There are 4 nested groupings, the coarsest first. Each group lies inside one group of the grouping before and may be the whole of it. The rows also spread widely along 11 directions, which tell nothing about the answers.
(in the rows, 128 means zero)
Known rows, each followed by its group in each grouping:
[102 128 115 111  94 131  70 100 111 108 165 138 110 104 119 161 163 196
 181 131 145 100 135 132 134 119 147 139 106  80 108 127 155 143  85 107] => q224 Gumo q686 tadip
[166 202  57 108 193  77 140 153 112 120  95 129 139 107  92 126 154 114
  73 143 199 186 112 112 135  83 108 143 178  70  72  89 104 135 172 107] => q691 radis q637 povu
[131 113 139 131 124 211 111 112 137 125 118 126  99 170 115  99 103 105
 128  62 144 121 139 148 127 152 179  89 118 125 141 144 138 131 118  90] => q224 Dop q229 verus
[105  85 171 161 127 134 124 142 133 159  81 129 170 165 149 123 114 103
 156 182 127 124 114  82 151 130  90 125 126 154 111 138  97 130 133 179] => q988 gab q498 bireg
[102 120 147 181 131 147 147 150 131  97 135 134 131 162 147 149 149 110
 192 124 126 120 133 212 162 105 155 131 128 207 127 106 160 148 157 239] => q988 nifeg q716 Neri
[128 154 104 163 120 108 114 156 112  87 179 144 137  86  90 171 181 211
 136 167 134 109 113 169 139 110  93 159 154  65  90 104 127 116 128 136] => q224 butod q808 Migi
[126 144 172 106 115 130 130  88 121 102 153  88 123 163 162  76 159 110
 131 118 135 117  61 189 131 135 163  98 119  86 141 152 151 120  73 148] => q224 Gumo q565 tetu
[129 105 137 121 132 113 130 102 160 143  79  87 109 139 198 100 132 103
 138 151  83 104  87 125 107 208 111 104  91 124 128 160 140 105  76 118] => q988 nifeg q144 tupo
[ 80 110 190 132 114 140 121 108  96 119 125 126 130 188 162 135 159  96
 204 129 133 130 104 188 127 114 135 129 129 167 162 138 112 140 112 232] => q691 nat q473 mepit
[104  97 172 116 100 150 102 109  82 126 136 123 116 137  99 123 123 125
 154 102 111 133 112  97  74 147 121 132 142  97 140 153  85 113 117 107] => q224 kuf q665 dumed
[152 131 162 118 173 109 142 108 124 132  75 117 131 199 180 109 142  73
 140 125 151 162  87 176 149 114  86 116 127 180  83 150  89 127 115 207] => q988 Vuveg q780 taful
[145 139 159 136 126 163 130 146 103 147  95 115  96 156 123  68 111  98
  77  57  81 142 128 148  96 169 142  80 135 133 166 161 116 113 121  91] => q988 nifeg q144 novof
[143 135  93 190 154 154 172 196 173 111 121 113 142  97 117 114 133 139
  73 160 102 100 122 174 159 168 122 109 149 112 131  94 170 123 157 119] => q224 Gumo q565 kuv
[128 204 120 104 146  72  97 137  71 187  73 157 100 130 150 124 182 170
 105 148 138 165 125 150 139 107  88 134 137  76 142 134 107 152  96 136] => q691 radis q195 kufi
[145 123 115 131 146  77 142 166 141 180  90 145 121  66 156 147 122 146
  93 122  78 150 179 109 137 134 118 136 148 181 124 132 167 167 164 122] => q691 radis q982 Meb
[111 152 146 138 136 135 124 161  72 163 102 152 117 133  93 115 132 119
 108  94 123 174 151 127 122 101 140 128 168 121 154 118 117 149 163 149] => q224 Dop q229 les
[131 133 176 147 102 150 122 111 123  89 177 129 143 165 126 107 145 146
 138 125 152 104  85 188 158 103 135 114 130 104 106 146 124 121  92 150] => q224 kuf q665 Viza
[152 110 156 158 141 200 124 123 143 117 104 132 130 226 136  93 108  88
 133  90 164 129 112 172 164 121 130  84 118 174  99 152  88 120 118 156] => q988 nifeg q794 voto
[126 108  68 127 171 148 107 128 132 100  92 118 104 126 106 173 162 145
 164 150 150 126 114 137  93 184  59 143 134  89  86 102  77  92 125 107] => q224 Gumo q686 goloz
[118 161 147 100 142  59 131 109  76  96 138 107 145 135 133 124 176 106
 151 151 149 160  68 143 113  92 118 152 147  92  99 119 107 117 123 186] => q988 Vuveg q134 liso
[115 177 130 143 147 128 156 153 138 147  78 101 141 147 152  63 123  66
  99 161 135 129  97 123 159 136 175 105 122  94 158 109 166 148 131 151] => q988 Vuveg q350 guk
[104 102 192 134  76 126 124 124 116 135 159 111 181 123 111  84  99 110
 115 152 128 117 104  48 143 100 174 118 141  80 132 144 151 137 124 123] => q224 Dop q119 Piva
[ 92  87 112 153 146 190 123 145 117 111 107 138 148 157  76 155 113  83
 179 125 188 152 147  89 133  98 145 144 154 153 105  86  98 141 194 174] => q224 Gumo q102 kelag
[ 98  74 106  97 148 124 113  98 138 163  69 115 111 115 148 163 112  87
 189 125 139 159 150  56 102 145 138 146 121 154 100 123 136 154 149 142] => q224 Dop q198 guso
[119 140  88  79 150 104  82 116 112 210  48 147  79 101 157 151 125 140
 132 108 123 169 181  68 116 141 111 136 122 134 123 143 124 169 121  86] => q691 nat q922 Zaru
[130 111 111 105 127 135 104 120 101 121 136 133 132 107  77 138  91  97
 144  67 167 172 169  39 113  75 191 140 146 154  73 120 129 149 188 101] => q988 nifeg q794 ger
[108 136 104 105 175 109 140 114 127 116  87 108 136 148 146 144 143  56
 174 141 189 171 110 122 128  99 141 147 147 146  98  97 114 147 163 192] => q691 nat q473 Vimo
[147 117 133 142  83  94 136 115 195  92 199 110 159  67 173 126 133 182
 124 160 107  61 127 145 178 116 186 120 102 125  99 146 244 154  96 100] => q691 radis q637 ped
[113  99 191 187 119 176 145 185 129 191  61 146 138 177 147  82 101 105
  92 140  69 118 143 134 141 176 105  87 139 164 208 150 109 141 138 157] => q691 radis q982 Meb
[118 153 118 142 140 122 109 161  69 139 118 160  93 109  92 168 171 173
 133  95 110 160 161 178 111 118  97 149 164 126 134 110 112 139 150 148] => q224 Dop q119 Piva
[121 137 164 155 138 145 143 148 109 114 120 116 176 171  98  88 117  75
 118 143 164 146  94 108 148  90 144 113 157 115 114 114 104 123 162 168] => q988 gab q498 bireg
[128 134 128 129 138 130 132 159 100 146 107 116 118 102 102 107 132 128
  85 115  95 145 127 114  98 159 117 120 158  89 151 128 119 120 145  95] => q224 Gumo q565 kuv
[134 126 142 146 101 171  83 117 105  84 182 155 145 156  76 145 144 181
 150 124 186 114 110 141 148  85 116 132 142  79  74 135  88 115 112 124] => q224 butod q808 Migi
[164 116 120 156 142 157 137 142 142  88 146 123 102 131 124 136 132 137
 127  66 104 122 145 202 124 143 138 110 130 185  97 134 141 116 144 124] => q988 nifeg q794 ger
[115 139  30 139 219 156 129 158 127 138  39 149  73 129 105 199 155 102
 174 111 168 181 172 163 109 151  99 158 153 162 102  60 105 144 197 163] => q224 Dop q229 les
[118 115 127 136 155  95 135 147 120 157  68 128  99 120 178 156 154 130
 155 143  68 137 137 164 112 175  73 143 120 177 135 133 123 132 125 174] => q988 Vuveg q134 liso
[124  95 177 114  75 115 102 111 116 134 160 129 131  96 137 124 123 163
 133 104  82 108 143 102 106 139 153 122 127 126 141 170 153 137 105  91] => q691 radis q982 Meb
[140 138 125 151 145 121 135 137 150 128 130 148 160 148 140 141 132 124
 134 145 188 142 131 151 216  50 141 132 140 163  62 111 158 171 148 197] => q224 Dop q119 Piva
[137 161 160 137 120  57 152 144 137 142 135 122 174 112 167  93 146 137
  87 188 126 123  90 130 179  91 134 123 142 101 121 133 168 152 114 164] => q691 radis q982 Meb
[ 82  71 198 122 107 134 133 111 109 155 108 114 169 166 147 108 103  59
 174 141 142 153 113  67 140  94 161 127 137 166 137 138 125 157 150 210] => q224 Gumo q565 tetu
[ 84 178 110 143 112 137  93 168  85 165 102 143 141 113  78 104 141 159
 100 187 154 126 127  65 150 117 134 128 142  10 160  95 125 144 121  99] => q224 Gumo q686 goloz
[154 109 170 127 113 107 136 107 152 105 152 108 173 133 159  97 112 109
 125 136 136 116  99 108 164  99 143 115 120 144  71 159 146 129 111 139] => q988 Vuveg q350 guk
[115  84 103 133 157 119 152 128 184 123  96  99 133 105 178 159 122  88
 167 153 117 116 134 122 131 161 134 135 123 182 108 114 166 143 149 159] => q691 nat q473 mepit
[ 92 115 151 120 128 133 126 116 105 133  92 112 118 158 142 122 145  86
 176 132 124 141 115 130  90 151 148 131 130 128 173 127 122 135 132 166] => q691 radis q637 ped
[149  98  72 126 201 138 163 125 198 143  57 110  78 121 190 161 123  79
 154  91 115 148 160 184 133 176 139 125 118 228  98 113 184 155 160 161] => q224 Dop q229 les

New rows, each followed by its group in each grouping:
[145 143 168 149 146 164 131 135 122 153  97 150 121 206 148 102 129 102
 115  91 157 155 129 203 189  87 129  97 138 178 122 142 123 161 125 195] => q224 Dop q119 Piva
[ 76  80 141 154 115 108 127 124 146 123 128 125 148 114 160 175 153 140
 211 193 116 101 119 128 140 136 120 160 118 146 117 109 159 141 126 203] => q224 Dop q229 les
[133 201 140 119 142  93 148 145  76 123 143 120 118 118 108  88 162 117
  80  92 126 171 106 182 124  88 170 123 172  84 151 113 156 140 144 148] => q224 Dop q229 les
[159 152 136 136 158 152 139 128 146 125 114 136 139 178 149 102 120  90
 103  95 183 150 126 179 192  75 148  95 143 173  96 137 131 157 136 166] => q691 nat q473 mepit
[ 94 129 166 128 103 175 116 107 105 121 119 103  97 181 142  85 133  90
 166  88 109 115 109 168 104 158 197  99 101 127 186 143 145 131 100 149] => q988 nifeg q794 voto
[186 135  84 112 182 114 139 120 177 120  95 101 131 118 143 113 113  99
  88 113 158 146 114 109 142 132 121 109 131 135  42 134 136 123 138  81] => q988 gab q498 bireg
[115  92 132 139 110 155 108 130 115 114 157 149 112 103 102 177 129 153
 174  71 117 133 183 144 126 105 160 143 139 180 109 123 159 156 159 142] => q224 Dop q119 Piva
[111 146 154  65 103  62 124  77 118 137 140  85 150  99 162  84 127  88
 133 147 147 139  92  52 118  97 215 129 120  72 132 144 189 155 109 112] => q691 radis q195 kufi
[147 134 102 103 140  97  92 107 119 118 121 139  98  96 145 170 162 176
 159 107 119 132 143 146 115 138  89 148 113 135  71 145 121 125 101 104] => q988 Vuveg q350 guk
[106  63 190 106  84 137  97  83 130 164 120 135 134 146 175 130 101 116
 186 110 119 124 156  78 136 113 171 121 100 188 131 176 153 167 112 147] => q691 radis q195 kufi
[120 106  87 141 174 147 120 146 125 147  68 147 110 136 111 180 131 116
 164 134 153 165 152 110 120 135  85 155 150 155  92 104  89 141 175 163] => q224 butod q808 Migi
[ 97  93 188 116 122 170 132  88 124 135  99 100 122 205 159  92 114  45
 177 102 143 141  99 141 124 136 180 104 118 158 155 145 137 145 117 193] => q224 Dop q119 Piva
[142  63 132 128 151 119 138 120 174 163  86 129 135 126 183 152 106 111
 146 127 121 144 151 111 163 128 102 126 124 221  74 147 144 158 144 168] => q224 Gumo q565 tetu
[190 137 160 127 133 118 170 119 156  85 164  82 142 132 152  68 134 111
  63  99 111 115  77 189 125 143 146  83 143 111 115 163 155  99 110  92] => q691 radis q195 kufi
[ 77  77 153 139 106 190 101 119  92 115 121 126  97 147  95 153 130 123
 203 103 106 118 132 125  63 177 124 140 131 121 162 130  88 114 131 129] => q224 kuf q665 dumed
[172 157 120 148 157 129 130 137 119  61 170 133 150 141  89 139 157 143
 119  97 179 145 106 192 153  68 115 127 161 135  42 117 106 111 154 145] => q988 gab q498 bireg
[105 114 144 176 105 225  82 155 100 140 107 173 134 184  76 131 122 155
 149 130 164 111 155 118 144 124 118 109 131 104 154 125  74 130 135 115] => q691 radis q195 kufi
[142 159 125 136 140 119 162 140 151 131 129 100 154 120 131  75 112  90
  75 137 152 137 102 120 170  98 187 102 145  89 113 114 189 151 143 129] => q224 Dop q198 guso
[131 128 171 103  99 125 120  97 132 124 148  99 126 129 164  85 126 116
 114 102 106 110 105 139 123 139 168  97 119 109 147 172 158 132  83 103] => q691 nat q473 mepit
[129 146 149 169 104 105 123 175 136 182  96 139 147 110 151  89 118 167
  70 177  76 102 129  95 168 149  95 107 121  96 140 153 146 132 100 108] => q988 nifeg q716 Neri
[ 97 141 146 133 100 132 127 127 108 105 149  98 140 122 111  90 126  99
 142 128 123 116 104  99 109 130 196 120 129  83 150 122 160 124 131 127] => q988 nifeg q716 Neri
[ 95 170  67 116 141 111 112 146 100 112 135 127 126  73  80 155 162 148
 144 150 170 144 132 100 126 101 166 160 151  56 114  73 158 150 159 120] => q224 Gumo q565 kuv
[ 94 168 105 133 139  82 114 116 147 120 118 125 143 126 173 155 179 146
 190 205 173 111  98 155 189  92 145 151 100 116  90  95 183 164 105 203] => q988 gab q498 bireg
[205 153 132 133 146  77 158 137 156 118 148 111 127 107 167  95 132 144
  51  86  94 135 115 193 162 113 120  99 137 164  68 166 164 124 115 111] => q988 nifeg q794 voto
[142 116 113 148 146  89 133 152 120 115 118 130 148 100 118 154 144 142
 127 152 117 142 118 107 119 128  69 147 152 131  66 120  96 102 151 137] => q988 nifeg q144 tupo
[107 146 118 136 162 130 144 137 138 151  67 111 137 163 154 102 141  84
 130 181 163 139  88 133 160 137 127 121 130 102 134 104 131 144 127 181] => q224 Gumo q565 kuv
[146  85 132 155 128  87 142 157 157 138 124 119 175  78 129 142 120 157
  94 192  98 114 114  67 138 148  54 139 151 103  71 135 118 108 134 106] => q224 Dop q119 Piva
[124 140  93 168 190 103 168 164 169 128  66 104 126 128 176 146 162 105
 146 187 110 123 104 188 146 171  91 133 126 159 114  93 152 129 147 195] => q988 gab q498 bireg
[106 147 108 127 108 117  98 137 105 146 115 131 120  99 111 124 130 151
 130 137 122 125 140  76 121 131 152 134 120  80 128 123 139 137 122  93] => q988 nifeg q794 voto
[149 117  82 157 186 156 156 152 176 105  81 119 132 150 133 143 133  92
 134 148 162 127 119 159 140 157 107 122 141 151  96  97 117 124 163 147] => q691 radis q982 Meb
[115 130 112 104 131 111  87 123  80 142 112 141 113 108 100 153 156 164
 141 125 137 153 131  95  98 125  87 151 144  83 104 130  86 123 119 107] => q224 Gumo q102 kelag
[130 118 166  84 149  74 143 102  93 169  89 103  94 124 172 116 140  89
 130  77  78 186 121 147  84 141 124 127 146 164 139 161 136 141 128 166] => q224 Dop q198 guso
[102 102 146 121  99 112  94 121 103 164 118 152 150 124 124 143 103 127
 165 125 145 150 164  40 151  71 157 146 122 163  92 138 128 168 147 151] => q988 nifeg q794 voto
[153 170 136  82 113 126  95 107  94 127 142 113 109 113 107  79 133 144
  65  79 127 135 110 109  93 140 138  97 142  37 133 169 108 107  81  24] => q691 nat q473 mepit
[111 139 130  86 103 110 106  97 113 129 152 110 110  92 135 114 138 135
 139  98 127 131 128 112 121 117 201 127 120  97 133 138 191 159 110 104] => q224 Gumo q565 kuv
[115  94 127 146 132 146  94 125 146 155  75 155 125 165 170 160 132 150
 180 169 136 108 137 126 167 144  73 130  92 164  93 140 105 140  96 163] => q988 Vuveg q134 liso
[125 226 106 126 159 117 148 153 115 150  73  99 117 147 137  53 163  99
  62 174 148 135  71 157 133 155 152  95 137   9 187 105 144 126 105 107] => q691 radis q195 kufi
[133 141 146  93 123 132 112 103  88 123 127 116 122 138 106  99 130 102
 122  87 152 157 118 102  92 113 167 115 146  90 134 142 113 127 133  94] => q691 radis q195 kufi
[154  85 115 123 119 180  84 103 156 127 126 142  99 127 124 146 115 175
 135  87 128 105 151 122 122 166 105 111 111 122  81 162 117 111  92  49] => q224 Dop q229 les
[177 113 164 101  96  61 124  89 175 120 178 113 166  91 188 107 122 165
  97 139 118  99 102 110 170 102 143 114 116 130  62 184 184 141  78  93] => q691 radis q982 Meb
[111 142  90 113 165 136 125 132 111 133  63 101 103 134 111 116 127  68
 142 117 142 161 119  84  78 165 138 128 137  99 130 108 104 115 153 115] => q988 nifeg q716 Neri
[ 80  84 143 169 112 145 104 165  83 150 100 162 157 137  84 166 116 126
 182 150 132 148 163  54 124 101 104 158 148 156 116 108  74 138 182 177] => q988 nifeg q794 voto
[127 124  82 139 157 158 139 130 151  58 144  99 132 119 105 153 149 108
 157 131 161 113 108 160 108 148 138 131 145 105  99  95 124 104 148 122] => q691 nat q473 mepit
[151  99 112 133 163 132 123 136  98  98 108 123  94 136 107 167 156 135
 154  78  98 156 131 170  61 170  58 139 151 162  92 136  54  81 148 126] => q988 nifeg q794 voto
[ 92  95 131 108 145 180 128  97 128 119  89  92 126 177 124 108 115  37
 178 119 176 149 100  92 106 146 177 118 128 121 136 112 117 132 146 157] => q224 Gumo q565 tetu
[164 122  92 133 149  79 126 155 125 112 145 134 154  58  98 166 153 188
  93 155 131 142 123 102 131 116  49 152 170  94  43 120  99 106 147  95] => q224 Gumo q565 tetu
[123 101 158 174 102 121 128 151 145 132 150 156 153 115 157 159 141 179
 153 155 106  99 157 165 180 100 124 132 125 183 118 134 168 159 134 177] => q691 radis q195 kufi
[158 132 131 127 108  97 121 122 126  94 194 133 119  82 130 145 137 169
 131  63 108 129 160 166 145  77 180 132 129 182  74 142 190 151 138 125] => q988 nifeg q794 ger
[141 121  84  99 183 108 131 112 158 145  66 105 117 117 152 140 113  74
 143 115 155 166 138  84 125 131 143 131 126 167  70 119 145 149 160 124] => q988 gab q498 bireg
[191 194 150 120 159  93 141 133 103 135 132 142 129 158 132  86 143 132
  50  93 166 174  90 192 176  60  95 108 166 117  71 155 101 136 115 138] => q224 kuf q665 dumed
[107 125 101 128 128 167 123 138 139 126 103 112 100 107 115 123 124 112
 138 112 111 111 147 115  88 185 185 117 124 103 175 111 164 138 142  82] => q691 radis q982 Meb
[ 91  96 158 114  90 164  78  93 113 160 107 145  90 148 161 145 132 148
 198 100 110 112 166 133 116 149 165 119  91 157 169 160 151 161  95 129] => q691 radis q195 kufi
[168 118 154 142 125  63 174 155 162 122 146  91 188  67 153  84 102 112
  59 158  81 119 104  80 151 126 127 118 146 126  83 149 170 120 141 106] => q988 Vuveg q350 guk
[117  55 176 111  90 109 121  82 160 113 143  94 132 115 191 134 135 136
 182 147  68  79 101 123  90 195 129 125  98 142 136 173 156 114  76 122] => q691 radis q982 Meb
[160 207  65 133 161 129 112 153 118 105 115 133  84 111 114 125 179 183
  86 121 131 118 115 206 131 158  98 116 126  57 113 111 128 109  97  73] => q988 Vuveg q134 liso
[162 148 112 119 137  91 100 117 124 113 141 134 128 110 129 148 172 199
 108 153 144 120  96 152 139 127  54 135 136  61  59 144 102 104  77  94] => q224 Dop q119 Piva
[133 115  57 114 165 133 128 109 186 137  92 118  92  98 162 170 124 118
 168 109 151 135 165 135 152 135 170 133 107 170  78 108 203 174 145 130] => q224 Dop q198 guso
[ 94 158 168 157  83  77 119 156 101 151 143 146 175 109 137 112 157 173
 119 210 117 107 112 108 168  90 130 139 137  72 158 126 157 156 110 160] => q691 radis q637 ped
[139 160  79 134 187 131 142 156 137 161  61 137 102 133 130 137 132  97
 109 113 159 173 153 148 158 115 132 128 148 152 107  94 147 166 166 155] => q224 Dop q119 Piva
[139 136  97 150 154 151 113 140 122 107 123 146 112 139 103 163 159 161
 142 131 153 133 121 170 131 132  81 140 145 108  88 115  94 116 132 139] => q224 butod q808 Migi
[152 155 158 106 120  81 100 109 129 179 106 159 127 148 192 116 142 164
 112 133 142 137 130 146 192  85 118 115 114 149 102 170 147 174  77 150] => q691 radis q982 Meb
[136 137  54 127 183 144 129 134 154 104  87 125 121 129 109 159 143 104
 151 143 190 142 127 124 124 139 129 140 143 114  86  82 117 131 165 122] => q691 radis q982 Meb
[ 91 148 189 129  88  63 118 134  78 172 151 161 153 107 149 129 145 158
 139 143 118 150 143 120 181  43 159 150 143 141 134 135 175 187 129 207] => q224 Dop q229 verus
[169 138 138 114 149 103 155 135 126 131 124 113 127 108 136 102 120 100
  82  78 117 164 137 138 120 110 157 111 158 155 116 143 152 141 162 111] => q691 radis q195 kufi
[ 87 114 102 174 151 196 113 145 117  73 120 137 107 161  95 189 169 128
 228 119 152 117 141 205 112 145 132 144 128 163 125  78 113 123 164 193] => q988 gab q498 bireg
[174 103  90 106 182 163 128 119 131  97  98 121  69 130 111 158 134 107
 134  26 119 161 154 181  56 182 112 118 151 178 104 135  92 106 161  83] => q691 radis q982 Meb
[140 152 159 108 109 102 149 140  97 132 171 108 136  78 108  78 112 111
  66  61 103 161 142 116 131  82 219 112 165 127 142 138 198 163 164 109] => q224 Gumo q565 kuv
[145 171 168 126 134  78 155 144 111 135 123 107 173 129 141  61 124  88
  71 146 132 152  87 106 159  86 145 114 150  99 112 138 140 135 132 148] => q988 Vuveg q350 guk
[112 150  78 163 166 180 135 162 128 109  93 120 110 144  88 136 147 113
 137 152 154 129 110 154 115 165 121 131 147  71 140  81 110 117 154 135] => q224 butod q808 Migi
[128 116 137  75 125  98 112 109  72 135 139 118 109  80  98 133 130 119
 125  58 114 184 148  78  73 108 155 143 164 125 113 141 126 137 158 100] => q224 Gumo q565 tetu
[ 94 148 169 134  73 136  96 147  61 146 164 152 123  98  77 115 130 169
 117 101 101 132 150 102 113 103 162 133 150  76 167 137 132 147 127 102] => q224 kuf q665 Viza
[122  89  95 147 138 203  95 146 137 154  79 152  65 117 108 165 117 159
 145  75  88 117 193 137  93 209 105 119 120 147 144 131 118 123 135  67] => q224 Dop q229 verus
[110 129  84 149 151 156 137 143 157  84 129 116 153 122 108 149 131  98
 157 156 184 117 125 121 148 112 161 135 141 115 100  82 145 136 165 146] => q691 nat q473 mepit
[146 167 124 127 145  58 133 139 117 129 130 137 181 118 134 119 137 126
 101 177 181 155 102  93 194  44 116 144 148 109  49 115 130 148 141 165] => q988 Vuveg q134 liso
[136 146  86 123 156  91 171 133 152  55 169  68 141  59 110 129 143  90
 131 122 126 131 104 137  99 128 200 140 152 112  92  85 202 120 181 118] => q988 gab q498 bireg
[121 105 163 123 135 156 128 104 135 158  64 104  96 188 185  87 118  70
 144 102  97 131 109 143 113 182 137  91  98 166 153 165 124 126  96 149] => q988 nifeg q144 tupo
[147 153 140 144 136 143 105 134 122 131 105 142 130 166 138 109 143 151
 112 143 146 118 105 155 162 125  82 109 118 106  98 147  96 119  89 127] => q988 Vuveg q780 taful
[173 179  91 106 185  83 136 119 138 106 104 119 127 144 146 124 171 124
 105 146 187 153  79 175 146 113  91 126 148  92  68 118 105 120 115 135] => q691 radis q982 Meb
[133 138 162 174 122 157 156 142 143  91 160 106 173 166 117  80 133 113
 104 159 156 106  68 173 174 106 146  95 145  79 119 119 142 116 120 161] => q224 Dop q198 guso
[102 137 111 119 111 114  74 132  69 142 122 156  85  95 106 176 161 187
 176 100 105 143 169 120  94 127 122 157 124 126 125 126 116 139 125 120] => q988 nifeg q794 ger
[140 128 113 125 146 120 104 100 162 142 104 146 103 155 204 166 160 164
 171 132 147 117 139 204 186 118  96 123  98 185  83 146 146 159  84 170] => q691 nat q922 Zaru
[143 120 194 126 104  96 106 130  72 148 144 164 145 142 132 131 132 155
 125  92 112 161 146 134 151  63  98 131 146 179  94 169  98 144 128 167] => q988 Vuveg q134 liso
[144 151 113  96 157  41 153 108 147 109 126  95 139  94 176 130 166 114
 131 164 137 138  83 144 128 122 134 145 139 111  92 121 166 136 121 154] => q691 radis q982 Meb
[134 159 131 130 122 143  85 146 100 183  76 161  92 129 138 112 133 171
 103 107  99 129 162 129 140 151 101 111 112 112 144 157 115 142  90  86] => q988 Vuveg q350 guk
[147 157 140  68 140  66 100  80 100 156 105 118 103 127 164 110 159 145
 110 122 132 154  87 123 111 136  89 127 127  67  96 170 107 117  63 100] => q224 Dop q229 verus
[162 138 145 111 115  72 141 124 125  99 179 108 135  72 135 117 149 158
  91 103  88 124 114 153 108 128 143 125 152 112 113 150 166 121 121  94] => q691 radis q982 Meb
[124  82 107 108 134 181  93 102 125 106 120 135  99 124 102 169 104 108
 192  52 150 146 183  96 100 124 167 137 118 193  82 128 127 144 166 108] => q988 Vuveg q780 taful
[133 163 160 132 104 150 133 128 136 135 145 108 120 139 157  64 125 123
  83  99 104 106 117 174 154 132 193  78 123 105 174 152 188 149  95 104] => q691 nat q922 Zaru
[139  65 137 121 138 139 107  83 174 131 103 127 116 155 188 159 132 139
 183 132 132 108 119 148 142 159  84 125  97 174  70 162 121 122  83 146] => q224 Dop q229 les
[116 117 135  95 129 118 125 106  80  86 153 104  98 105 107 143 140  95
 173  48 105 161 141 146  59 125 183 145 145 160 128 124 143 128 163 137] => q988 Vuveg q134 liso
[139 120  84 138 149 164 122 143 122  95 138 126  76  89  88 169 145 153
 140  66  99 135 160 175  76 170 135 139 149 130 123 114 139 119 160  93] => q224 butod q808 Migi
